There are 3 ways to turn a row about zero (a turn may also mirror it). The second row of each pair is the first, turned, with some noise.
In the rows, zero is written as 128.
Some pairs, each with its turn after it:
[124 136 124 158 159 174]
[137 109 146 124 100  76]  (2)

[100 195 100 154 113 108]
[ 97 138 137  64  88 148]  (0)

[163 162  96 146  74 119]
[114 125  90 123 187  92]  (1)

[159 122 124  59 113  98]
[147 157  91 139 184 154]  (2)

[ 84 138 117 138 123 112]
[132 110 138 102  90 125]  (0)

[135 148 115  92 157  60]
[110  74  75 131  93 141]  (1)

[129 125 194 101 116 130]
[124 146  62 108 112 135]  (2)

[140 115 121 168 112 155]
[112 155 158 124 160 113]  (1)

[147 138 123  83 126 117]
[149 141 104 149 158 140]  (2)

[142 142 141 115 117 110]
[128 119 104 137 137 148]  (2)

[131 150 103 149 112 148]
[130 143 113  86 135 146]  (0)

[127 128  47 136 133 112]
[136 126 197 157 162 133]  (2)

[128 126 153 124 167 125]
[132 126 143 169 119 146]  (0)

[142 105 147 120 178 138]
[110 150 143 121  77 137]  (1)

[ 96 132 156 172 138  60]
[101  78 148 200 125 134]  (1)

[156 145 123 137  96 151]
[131 152 114 120 157  97]  (1)

[172 169 115 178 118 119]
[ 85 165  86 104 123 158]  (0)

[107 119 109 123 139 135]
[135 115 142 109 129 147]  (1)

[ 89 131 154 168 141 126]
[ 88 122 134 125  80 121]  (2)

[114 110 144 135  87  95]
[103  89 106 122 117  97]  (0)

[134 115 141 128 153 122]
[134 131 129 159 119 135]  (0)

New pairs, each followed by its turn:
[128 154 148 142 130 125]
[133 121 132 145 123  99]  (1)

[123  98  79 146 174 126]
[181 165 109 137  93 123]  (0)

[102  84 165 110 105 185]
[181 189 159 130 129 157]  (1)

[143 129 134  56 105 144]
[178 169  87 132 151 139]  (2)

[199 125 158  89 125 108]
[141 113  65 117 186 138]  (2)

[141  82 126  69 132 122]
[133 153  92 114 102 183]  (1)

[140 157  97 108  84 152]
[118 144 136  74 164 116]  (0)

[121 135 146 100 125 139]
[158 135 117 130 113 129]  (1)

[159 105 134 181  72 158]
[109 185 144 144 191 109]  (1)

[139 126  67 139 141 108]
[143 178 110 110 100 108]  (0)

[133 152 146 194 111 121]
[107  71 137 114  91 147]  (2)

[ 90 148 178 140 103 141]
[176 132 151 171 135 112]  (1)

[131 164 170 169  74  89]
[ 52  91  99 107 118 141]  (0)

[115  97 161 146 149  86]
[104 116 145 177 105 155]  (1)

[132 159 151  47 131 145]
[187 137  76 113  83 120]  (1)

[166 158 164 101  84 151]
[178 112  73 111 121 152]  (2)

[143 103 103 162 109 144]
[ 99 149 145 114 167 132]  (1)

[149 158 144 110  69 129]
[170 116  97 120 120 179]  (2)

[165 130 153 153  97 114]
[106 152 109 163 147 102]  (1)

[172 139 117 153 117 145]
[152  84 136 109 139 126]  (2)

[ 96  80  91  57 148 145]
[159 130 118  72 105 204]  (1)

[123 113  85 116  72 135]
[142 134 105 105 188 153]  (1)

[ 66 142 129 148 127 105]
[ 93 143 148 154  86 148]  (2)

[142  83 143 122 146 119]
[104 154 129 137 103 161]  (1)

[ 94 115 156 145  87  90]
[100  71 112 122 102 108]  (0)

[159 106  92  90 158  82]
[112 141 133 155 207 126]  (2)

[134 113 150  62 172  93]
[124 139 183 190 122  93]  (0)

[138 193 103  91 116 186]
[215 122 119 163 108 117]  (2)

[122 107 133 103 173 167]
[140 149 151  92  83 143]  (1)

[ 88 152 173 140 105 175]
[192 144 167 150 136  98]  (1)

[149 146 124 128 120 200]
[192 112 127 108 105  97]  (2)

[102 166 119  79 128 134]
[158 159 112 174 115 132]  (2)

[103 113 191 112  88 191]
[156 164  85  73  70 123]  (2)

[114  88 118 138 119 117]
[115 131 143 134 146 168]  (1)

[149 165 130 125 130 137]
[107 149 139 118 144 150]  (0)

[128 128 179  97 129 105]
[106 145  71 129 128 141]  (2)

[162 158 114 130 118 121]
[ 98 162 122 115 141 130]  (0)

[114 135 105 139  87 143]
[155 128 156 118 106 152]  (2)

[138 198 167 115 133 120]
[ 70 135 171 127 134 166]  (0)

[ 64 180 154 114 191 142]
[180  73 167 126  66 106]  (1)

[143 104 139  97 133 117]
[122 149 102 119 159 126]  (2)

[128 107 112  89 116 132]
[140 141 104 107 130 159]  (1)

[135 101 114 163 121 116]
[108 114 158 104 137 134]  (2)

[ 66 156 165 102 140  85]
[ 87 164  95 180  90 150]  (2)

[149 135 136 163 133 171]
[145  92 130 102 107  99]  (2)

[104 132 149 140 187 168]
[169 124 152 153 117 185]  (0)

[126  92  99  89 133 119]
[157 140 139 139 130  78]  (0)

